The rows come from 6 hidden closed curves, with some noise, and rows from the same curve form a group. Each curve winds through 8 dimensions. The rows are also pushed far along 6 directions, which tell nothing about the answers.
Known rows, each followed by its group:
[10,10,-15,24,-6,-11,-30,-19,-5,25,-8,24,11,-1,-14,-4,12,21]  A
[-1,13,26,-7,8,2,-7,25,-6,0,-4,-32,-24,-25,-5,14,-1,3]  S
[15,9,21,-15,9,7,13,0,1,-16,-4,-7,-13,-1,18,24,-10,3]  R
[-14,-4,-41,-5,-25,-18,12,2,17,-12,4,23,31,11,12,-23,-12,-17]  P
[4,-6,-6,-1,-5,-4,4,-5,14,-6,0,16,6,13,-17,5,-15,-16]  R
[21,15,40,-1,30,3,-35,-3,2,-28,3,-6,-31,0,-7,19,-7,3]  S
[-10,5,0,-13,-10,-6,14,4,10,-5,-4,-6,14,-6,0,-5,-8,-12]  P
[10,7,4,30,8,-18,3,7,-3,7,-7,-17,-47,-9,-27,-15,-30,-17]  Y
[10,-25,-2,8,2,26,-24,-12,-6,2,4,17,10,1,13,-12,-14,-13]  Y
[9,-8,-17,-3,-4,-6,-16,-20,14,-23,11,11,9,11,-9,15,0,16]  A
[-18,3,-8,-22,-5,-5,-24,6,14,-17,-3,10,20,-3,-11,21,15,-20]  S
[12,-22,-19,-9,7,1,-7,-12,11,-7,3,10,25,-15,-3,-22,-23,-37]  Y
[-14,-15,11,-15,-4,21,-14,1,3,0,6,-14,16,-6,7,7,23,-5]  T
[-3,2,-17,10,-8,-8,18,0,4,4,0,2,-5,-2,-16,-14,-25,-17]  P
[-8,5,-18,5,-2,-11,16,12,-17,9,-4,-6,-17,0,5,-2,7,17]  R
[-17,-1,-20,6,-17,7,-37,-8,2,19,0,-4,23,-16,-16,3,6,1]  P
[3,15,-4,-23,14,-4,-29,2,15,-46,18,-13,1,-8,-3,19,8,-26]  R
[-8,-1,-5,11,-14,9,-35,-6,0,13,-1,-16,14,-19,-13,8,5,7]  T
[-8,-6,-21,-9,4,-7,-9,-6,11,9,-4,14,5,-14,-26,-18,1,-57]  P
[-7,-1,1,-10,-3,-2,-3,5,6,-1,-2,-1,25,-8,9,-8,3,-10]  P
[-10,-12,-12,-6,-6,5,10,-7,1,4,2,9,16,8,-2,9,12,19]  Y
[2,-14,13,15,2,23,-18,5,-17,26,-6,1,2,-8,-7,6,20,-2]  P
[-3,-18,-27,17,3,4,-54,-24,-12,14,3,4,9,-9,-23,5,35,14]  S
[-2,19,14,7,4,-11,-13,6,-12,5,-4,-30,-38,-1,-8,11,3,20]  A
[26,-1,-7,17,11,-6,-36,-17,7,-14,5,5,-10,-5,-6,-2,-8,-12]  P
[12,-13,-21,-6,11,-7,-19,-18,14,-22,13,6,16,-3,-4,-6,-5,-7]  S
[-4,-14,7,-15,-11,9,-9,-19,17,-34,6,29,33,31,18,21,9,26]  S
[14,3,25,4,5,9,-3,3,6,-4,-8,9,-15,0,13,-1,-31,-9]  A
[6,15,-57,10,-7,-57,-12,-13,12,-21,3,14,-5,13,-28,-2,10,2]  P
[-20,30,9,1,15,-18,-14,15,-7,18,-14,-15,-33,-11,-27,18,26,3]  R
[-8,-1,3,-12,7,-2,-4,10,7,-1,-1,-4,19,-2,-21,15,6,-7]  R
[20,-5,38,7,9,30,-32,-2,-12,12,-2,-26,-18,-23,4,10,5,-7]  Y
[15,-9,-29,0,11,-28,-5,-23,16,-16,-2,25,0,11,-14,-10,-22,-11]  R
[-13,22,-8,3,11,-27,8,9,3,-2,-15,20,-8,15,-15,7,2,-5]  S
[12,-2,-21,13,2,-4,-11,-7,-4,1,1,16,-13,-14,-9,-15,0,-16]  T
[-22,18,14,-11,-13,-5,56,45,-9,12,-11,-20,-13,-8,8,9,1,10]  S
[-28,38,-11,12,-12,-21,18,20,-19,41,-19,10,-13,2,4,-11,29,11]  A
[-24,4,5,-24,-9,9,14,21,-4,17,-11,-4,20,-5,21,15,10,9]  T
[4,8,15,8,12,-9,14,6,-8,-4,-3,6,-5,21,6,1,-4,28]  A
[9,13,-17,10,-12,-8,-1,-3,1,0,-2,7,-4,-7,-9,3,-7,-5]  T
[-4,1,-21,7,-13,-16,-16,5,-2,23,-7,-7,-3,-14,-14,-14,-10,-5]  A
[-5,-11,-10,11,-13,11,-20,-3,-2,17,-2,1,-5,-10,-10,-5,-2,-14]  Y
[-12,4,-23,-2,3,-21,2,-2,6,-2,3,7,-1,7,-15,-2,15,10]  R
[1,4,-20,8,-9,-8,0,-20,6,1,4,6,-3,3,-14,-6,3,1]  P
[-5,-3,-2,30,-14,9,-7,-5,-15,20,-6,10,-11,10,14,-2,3,35]  P
[-25,-1,-15,17,-4,-2,-17,-3,-18,51,-11,3,7,-6,-15,0,33,42]  R
[-9,-4,-3,1,0,13,-20,1,-5,6,-1,-19,-7,-24,-8,5,-2,-5]  Y
[4,-9,19,18,-13,13,-7,-21,-9,28,-11,11,-1,16,14,-1,2,43]  R
[4,-10,-3,14,-10,5,-29,-12,1,-2,8,-3,5,2,-2,-8,-4,11]  R
[-30,5,-11,-22,-6,-14,-9,-3,20,-17,5,-3,25,2,-4,-2,23,-4]  Y
[9,7,-7,3,6,-17,25,-5,0,-5,-1,19,-3,15,-1,-8,4,6]  A
[-5,-11,-23,-4,-13,-8,17,-8,2,-7,8,16,14,17,6,-4,19,19]  S
[17,-6,-8,0,15,-20,-13,-29,17,-35,9,10,-10,14,-8,-5,4,1]  T
[-8,10,12,2,7,-12,34,20,9,-10,-8,-6,-12,-1,-8,-7,-22,-21]  T
[5,-14,-7,10,0,6,-3,-13,-4,2,6,0,-2,0,-14,-3,5,5]  P
[-5,12,15,-4,6,4,27,30,-4,-8,-3,-4,-9,4,1,6,-16,-20]  A
[-9,5,4,-6,-3,7,10,29,-10,0,5,-21,2,-15,-1,5,9,-13]  S
[14,9,33,8,13,13,37,20,-10,-7,-6,-5,-38,2,14,-1,-18,-22]  S
[-1,4,22,-15,14,9,8,1,5,-17,1,10,9,9,20,2,6,1]  A
[8,9,9,0,-1,-7,54,33,-3,-2,-3,-16,-16,-10,6,-19,-22,-36]  P
[-12,2,-8,-29,-7,-5,-29,5,12,-37,12,9,34,15,19,16,21,16]  A
[0,-1,-7,5,4,-8,-22,-8,1,-6,4,-15,-21,-4,-16,8,-9,7]  A
[-29,6,-30,-10,-18,-11,14,13,5,40,-14,20,43,-10,-12,-7,18,-10]  A
[-7,9,-13,1,3,-8,-38,-2,-7,-14,3,3,-1,7,1,15,18,13]  Y
[-16,-5,-31,-2,-16,-20,8,-7,16,-17,8,13,22,21,-7,-9,-2,5]  Y
[1,-11,-26,5,12,-21,-11,-9,4,0,-2,15,-2,7,-21,-12,-1,-16]  T
[4,-5,-15,-17,-6,-8,17,3,9,-10,4,7,34,-2,5,-9,-2,-13]  T
[-5,-5,5,-12,11,2,46,26,5,4,-3,-13,0,-19,-14,-16,-24,-52]  Y
[2,-1,10,-16,3,15,-31,-3,6,-10,-1,2,22,-4,11,18,-2,-9]  T
[-15,-3,-25,1,-20,-18,-15,-2,-4,29,-5,22,26,18,-2,-12,19,23]  A
[-12,1,-8,-1,-4,-6,-18,-15,3,22,-4,15,22,4,0,-3,21,35]  S
[8,-2,8,10,2,-4,9,-2,-9,-2,4,-10,-20,10,10,-14,-10,16]  A
[5,8,16,2,5,8,3,9,-2,1,-2,-4,-8,-2,0,2,-7,-18]  R
[-6,0,-9,12,-4,2,15,-10,-5,43,-11,0,3,-19,-17,-25,4,-15]  Y
[25,-11,15,16,5,-2,24,-2,-12,14,-7,-7,-24,2,-8,-3,-20,10]  R
[-17,17,-31,-3,6,-39,3,-3,5,-2,-1,7,-8,10,-22,5,22,20]  R
[2,19,-5,4,24,-20,-49,-6,2,-11,1,-30,-35,-27,-40,19,7,-3]  P
[4,-18,-7,-15,16,-6,-18,-19,15,-34,9,15,22,22,-1,10,3,8]  T
[5,-16,24,-6,17,37,-6,31,-8,-20,8,-33,-12,-30,2,17,-23,-39]  S
[-2,-4,8,15,-14,18,-12,-6,0,14,-1,-8,-3,-11,-2,-6,-3,-14]  T
[14,-12,-3,-16,-19,19,12,-7,6,10,-2,2,28,-17,15,0,-13,-18]  Y
[9,-11,-26,16,-2,-8,-39,-26,0,-7,13,23,0,13,-7,-16,11,17]  S
[-11,-20,17,-13,-16,36,23,22,-8,27,0,-9,48,-21,19,-10,7,-11]  T
[-5,-1,5,13,-8,4,20,-5,7,-22,7,13,-4,16,10,-2,-3,23]  T
[7,-15,-19,14,-11,6,-12,-39,-6,14,2,17,8,4,16,-16,9,34]  Y
[4,-9,-6,24,-6,-6,27,-13,-7,11,-6,29,-18,23,15,-23,-10,32]  S
[1,-12,31,3,3,50,-23,2,-15,21,4,-30,-2,-34,2,11,15,-9]  A
[5,-17,4,-7,-1,5,0,-5,9,-11,-1,22,25,10,14,-11,-2,-21]  P
[-10,8,-5,-22,7,-11,29,16,0,-6,-6,-3,14,-4,6,2,0,-5]  Y
[12,8,16,-7,9,1,17,21,-5,0,-8,0,-6,-4,6,0,-14,-34]  Y
[-30,1,-3,-16,-23,2,-8,6,-4,38,-14,-2,36,-8,3,9,31,20]  R
[-4,-9,-4,-3,9,5,-29,-28,10,-5,6,13,13,6,-3,7,18,22]  P
[-19,3,-17,19,-20,-7,8,-3,-3,19,2,14,-2,18,-3,-15,16,25]  R
[-7,3,-8,13,-10,0,22,6,-6,27,-8,-9,-4,-10,-9,-9,-12,3]  A
[16,-9,5,6,-12,6,-14,-8,1,5,-2,-5,0,-6,8,3,-13,4]  Y
[9,-20,40,-3,-5,45,1,-7,1,-7,2,2,28,5,23,22,-5,16]  S
[17,-1,16,-17,0,11,28,1,10,-9,-4,5,3,-5,18,7,-21,-14]  T
[-11,-3,-21,-34,-4,-16,35,-5,31,-27,6,25,30,15,9,-7,-3,-19]  P
[-6,6,1,15,12,-4,-2,11,-11,0,2,-6,-21,3,-2,-5,-2,15]  R
[-40,9,20,-22,-1,11,-7,47,-6,14,-9,-44,14,-27,-3,15,15,-26]  T
[-32,1,-7,14,-18,-2,30,22,-17,35,-8,-6,9,0,6,-18,19,24]  T
[-17,5,-16,21,-15,-10,1,4,-17,21,-13,0,13,2,-1,0,18,21]  S

New rows. What belongs after each?
[1,2,-5,-1,-11,-10,-4,-4,7,5,-1,6,7,-4,2,-12,-6,10]  S
[-11,-5,-13,1,-4,-4,9,-6,-1,26,-5,1,-3,-15,-17,-24,5,-21]  P
[21,-12,-7,11,0,-5,21,-17,-3,-4,-2,16,-24,25,18,-8,-26,13]  T
[5,-6,3,-1,0,-9,16,3,8,-22,-4,12,2,15,5,4,-16,-1]  P
[3,-11,-10,-5,9,-3,4,-15,5,-33,8,12,14,21,4,19,13,18]  S
[-5,-10,-15,8,-13,-8,13,-2,2,0,-10,13,22,5,2,-6,-10,-3]  S
[-3,-2,-2,-14,-11,-3,-2,0,5,-15,9,3,14,6,6,4,20,10]  S
[-6,-19,-14,6,-17,8,-7,-17,4,10,2,5,11,12,7,-10,1,1]  T
[3,-12,-12,31,-4,-13,3,-7,-15,30,-5,6,-24,6,-23,-21,1,15]  R
[-8,3,-4,11,-2,-13,10,14,-11,7,-2,-11,-32,2,-15,-3,6,6]  R
[-6,2,23,9,4,13,-13,4,-7,10,-2,-2,-12,3,7,-4,7,5]  R
[-10,11,-4,13,-1,-15,0,7,4,8,-10,-8,-6,-11,-22,-8,-11,-12]  T
[-16,-14,1,-15,5,21,-2,12,-3,-7,2,-5,30,-6,1,23,23,-8]  S
[-6,-1,2,10,1,-12,9,9,-4,-1,0,3,-15,14,-5,-16,0,-1]  R
[0,3,7,3,5,-9,5,-1,1,3,-14,12,8,6,-8,8,3,0]  S
[8,-2,-3,-6,-3,-16,7,-7,10,5,-9,2,-4,-4,-6,-9,-15,-13]  R
[-19,14,-20,-11,2,-22,29,18,-5,14,-11,-3,8,-9,-3,-10,5,-7]  Y
[-11,1,-15,-8,-4,-6,-4,10,6,-25,6,5,-1,5,-1,8,-2,-9]  S
[-5,-19,-16,24,-20,12,9,3,-14,28,-9,6,4,-7,-7,-9,-1,-4]  S
[6,13,3,13,-3,-11,-10,0,3,6,-14,8,-11,-5,-11,-5,-17,-16]  S
[21,-3,-8,-3,6,-12,20,10,3,-16,-1,-6,-22,0,2,-4,-40,-35]  T
[3,-7,-42,0,-8,-16,-15,-29,5,2,7,17,13,2,-1,-11,18,10]  R
[-28,9,-28,-2,-32,-11,12,15,-2,29,-12,16,27,12,-1,6,18,9]  Y
[5,15,1,-6,21,1,-16,12,-4,-20,2,-14,-22,-13,-7,24,-8,-18]  R
[11,7,-6,3,1,-24,-15,-7,4,-22,4,-7,-10,7,0,2,-6,13]  Y
[7,5,-3,-9,9,-18,0,-17,16,-14,3,18,5,13,2,-5,-2,18]  S
[-5,-15,7,-13,-14,-4,14,-11,19,-12,3,16,33,30,6,3,-2,26]  R
[-5,1,16,14,5,1,10,12,-2,-17,5,-16,-11,2,-9,3,-5,10]  T
[4,19,25,3,11,-10,-3,-5,-1,-6,-1,13,-19,22,8,6,8,42]  S
[15,-20,25,26,-3,30,-5,-8,-19,22,-4,6,-4,5,14,1,7,21]  P
[-11,-4,-4,3,-2,6,-11,3,-10,0,8,6,-4,8,6,0,21,22]  S
[-9,-5,8,9,-6,13,-13,1,-4,23,-6,3,5,2,-16,14,7,10]  R
[10,0,7,2,3,12,27,0,-1,1,-3,13,-3,9,12,4,-19,-2]  R
[23,-18,1,-9,1,7,11,-11,3,-1,0,20,27,9,15,-4,-10,-4]  Y
[-28,8,-9,11,-8,10,22,37,-20,34,-12,-12,-4,-17,-5,4,4,-14]  S
[19,-14,13,-1,12,14,-12,2,6,-23,15,-11,3,-6,-6,-3,-15,-24]  R
[3,10,10,-38,19,-17,-8,14,6,-47,9,-32,-7,-6,-13,43,18,1]  R
[4,-21,6,-16,-6,20,14,17,15,-26,12,5,14,-3,15,-9,-37,-34]  S
[-9,8,-5,-10,2,-11,-26,-3,6,-11,-2,3,8,3,-7,30,28,16]  P
[-3,11,-7,0,4,-12,-24,-2,4,-15,3,-9,-14,-6,2,-2,-1,0]  R
[8,-21,-6,-6,5,14,-4,-5,10,-5,6,3,24,-11,0,-5,-16,-17]  S
[-4,-3,13,-2,0,10,9,8,-7,-14,11,5,-6,16,18,4,11,29]  S
[22,-22,-6,38,-21,8,22,-14,-9,6,-1,22,-13,22,16,-22,-29,14]  P
[14,-9,16,7,-7,6,22,-5,-6,-2,4,-3,-7,13,14,-7,-3,19]  R
[3,-3,6,2,9,5,2,17,4,1,-10,-6,5,-19,-16,6,-27,-34]  S
[-10,-17,10,-7,-4,21,-27,-7,-1,3,6,-15,9,-6,4,8,22,0]  T
[23,-32,9,17,-3,30,29,-3,-4,7,2,19,16,5,11,-22,-28,-29]  S
[5,-6,23,17,-1,14,6,-4,-10,1,-10,10,-10,14,11,8,2,20]  S
[-13,16,0,12,4,-19,-2,5,-10,-1,-15,-8,-10,4,-7,19,13,32]  S
[14,-16,9,20,0,12,11,8,-8,-9,3,3,-4,7,9,-4,-25,3]  P
[3,9,-19,-4,-4,-23,39,-12,-1,-6,1,10,-9,20,14,4,11,42]  R
[-3,9,6,1,5,-7,9,13,4,-9,-10,1,7,1,-9,12,-18,-10]  S
[17,-4,1,5,25,-6,-9,-23,4,-12,8,6,-15,4,-11,-10,5,-3]  P
[-15,-4,-28,-20,-3,-23,-8,-3,13,-18,7,-1,13,6,-7,0,8,1]  A
[14,-22,0,-3,7,10,-8,-7,17,-29,19,4,1,1,-6,-10,-16,-26]  R
[9,-2,-8,10,-1,-4,12,-7,3,-19,0,22,-10,15,7,-8,-11,-21]  S
[-13,2,-3,-5,-4,-4,3,28,-3,-5,-5,-8,9,-6,-5,11,1,-14]  P
[15,-9,-6,-15,2,8,18,-12,5,-17,6,18,30,11,17,-2,-9,-8]  Y
[-4,-13,-10,-15,7,0,-53,-20,12,-35,12,9,17,3,0,15,22,6]  S
[14,-8,4,-3,-7,-12,49,3,4,6,-8,8,3,14,-3,-8,-22,-7]  R
[18,-7,2,12,-6,-7,19,-3,-4,1,0,0,-18,6,2,-19,-14,-5]  R
[-2,1,-18,-10,-19,-14,22,2,25,-24,3,4,24,2,-4,-5,-26,-27]  T
[16,-25,-57,13,-22,-9,-36,-37,10,0,9,31,22,3,-14,-24,-13,-28]  R
[10,-30,0,1,-17,25,26,-6,-5,12,1,13,21,17,35,-8,-26,12]  T
[22,-12,-4,27,0,7,-15,7,-16,34,-8,-6,-15,-21,-27,-11,-17,-36]  Y
[-11,13,4,10,9,-15,23,35,-11,7,-8,-28,-34,-19,-16,-10,-7,-21]  T
[-4,-1,1,-16,-3,0,23,-6,0,-7,5,-10,15,2,11,12,18,36]  Y
[-7,18,6,2,8,-13,11,19,-3,11,-10,-1,3,-4,-3,-7,-7,-1]  S
[-14,-4,22,17,1,26,16,26,-28,44,-11,-17,-5,-17,-6,-4,5,0]  P
[0,-15,-4,-9,2,20,18,26,7,-17,5,-6,7,-17,-1,0,-33,-62]  S
[-16,35,16,6,11,-5,5,0,-16,-6,-2,-5,-14,12,17,21,41,60]  A
[20,12,3,-8,18,-12,39,2,1,-27,1,4,-15,8,6,2,-19,-13]  Y
[-3,-18,4,-9,3,20,-6,-2,-2,9,1,-3,28,-15,11,-10,-4,-5]  Y
[5,-4,-19,-9,15,-11,-41,-11,17,-26,5,-1,16,-13,-23,15,-6,-21]  S
[-4,-6,-6,-5,-3,2,2,-12,6,-17,8,18,21,11,0,9,23,25]  T
[2,-13,6,18,-16,15,8,-7,-8,42,-12,19,20,8,0,-16,-7,1]  R
[0,-12,11,5,0,18,-30,-6,-3,15,1,2,14,-6,-12,15,5,26]  S
[-23,0,21,1,-7,28,-1,30,-30,32,-1,-39,-17,-18,2,16,27,21]  A
[-17,-25,20,-33,-21,36,18,12,15,-21,10,-8,49,17,36,19,-10,-5]  T
[11,-8,14,-7,8,12,3,6,-2,23,-11,-10,1,-19,-1,1,-14,-24]  T
[-12,-5,3,-15,-8,15,8,-9,8,-12,15,-7,22,3,16,-1,11,20]  P
[10,-1,1,19,-12,-16,21,-16,9,12,-8,11,-3,14,-1,-18,-21,14]  Y
[3,-3,-19,-12,-8,-6,0,-9,5,4,2,0,30,-7,0,5,5,10]  R
[-12,3,0,-15,-15,-3,8,9,7,-4,2,-1,20,0,10,3,6,20]  S
[12,16,12,12,15,-16,-32,-17,-12,-23,8,-12,-37,12,-6,23,32,58]  S
[-9,10,-33,11,-10,-35,-1,-9,2,-11,2,12,-22,22,-11,-6,10,21]  R
[0,-27,12,-22,-9,22,-10,-14,9,-19,17,-3,34,14,29,-6,0,12]  A
[-25,2,-18,-10,-14,14,-36,-6,-3,9,12,-7,37,-9,7,17,45,34]  R
[9,-15,21,17,6,35,1,15,-17,3,11,-24,-23,-16,3,4,-10,-3]  P
[5,3,-26,19,2,-32,22,-1,-1,4,-8,25,-14,20,-6,-13,0,7]  P
[3,-11,-14,-13,1,4,8,-6,4,-9,10,7,21,6,0,7,13,4]  R
[-2,-6,18,1,-11,22,-25,-2,1,9,-1,-5,11,-6,0,12,-2,-1]  R
[-31,21,9,-1,6,-15,-18,25,-16,6,-2,-21,-15,2,-14,14,41,24]  R
[14,-30,4,-5,-11,11,35,2,14,-29,13,12,1,17,13,-17,-33,-22]  R
[22,5,0,17,13,-7,13,-26,-7,11,-7,3,-27,-7,4,-17,-16,11]  Y
[6,-27,-12,-11,-11,14,-25,-30,19,-5,10,10,21,-3,5,-19,-14,-32]  A
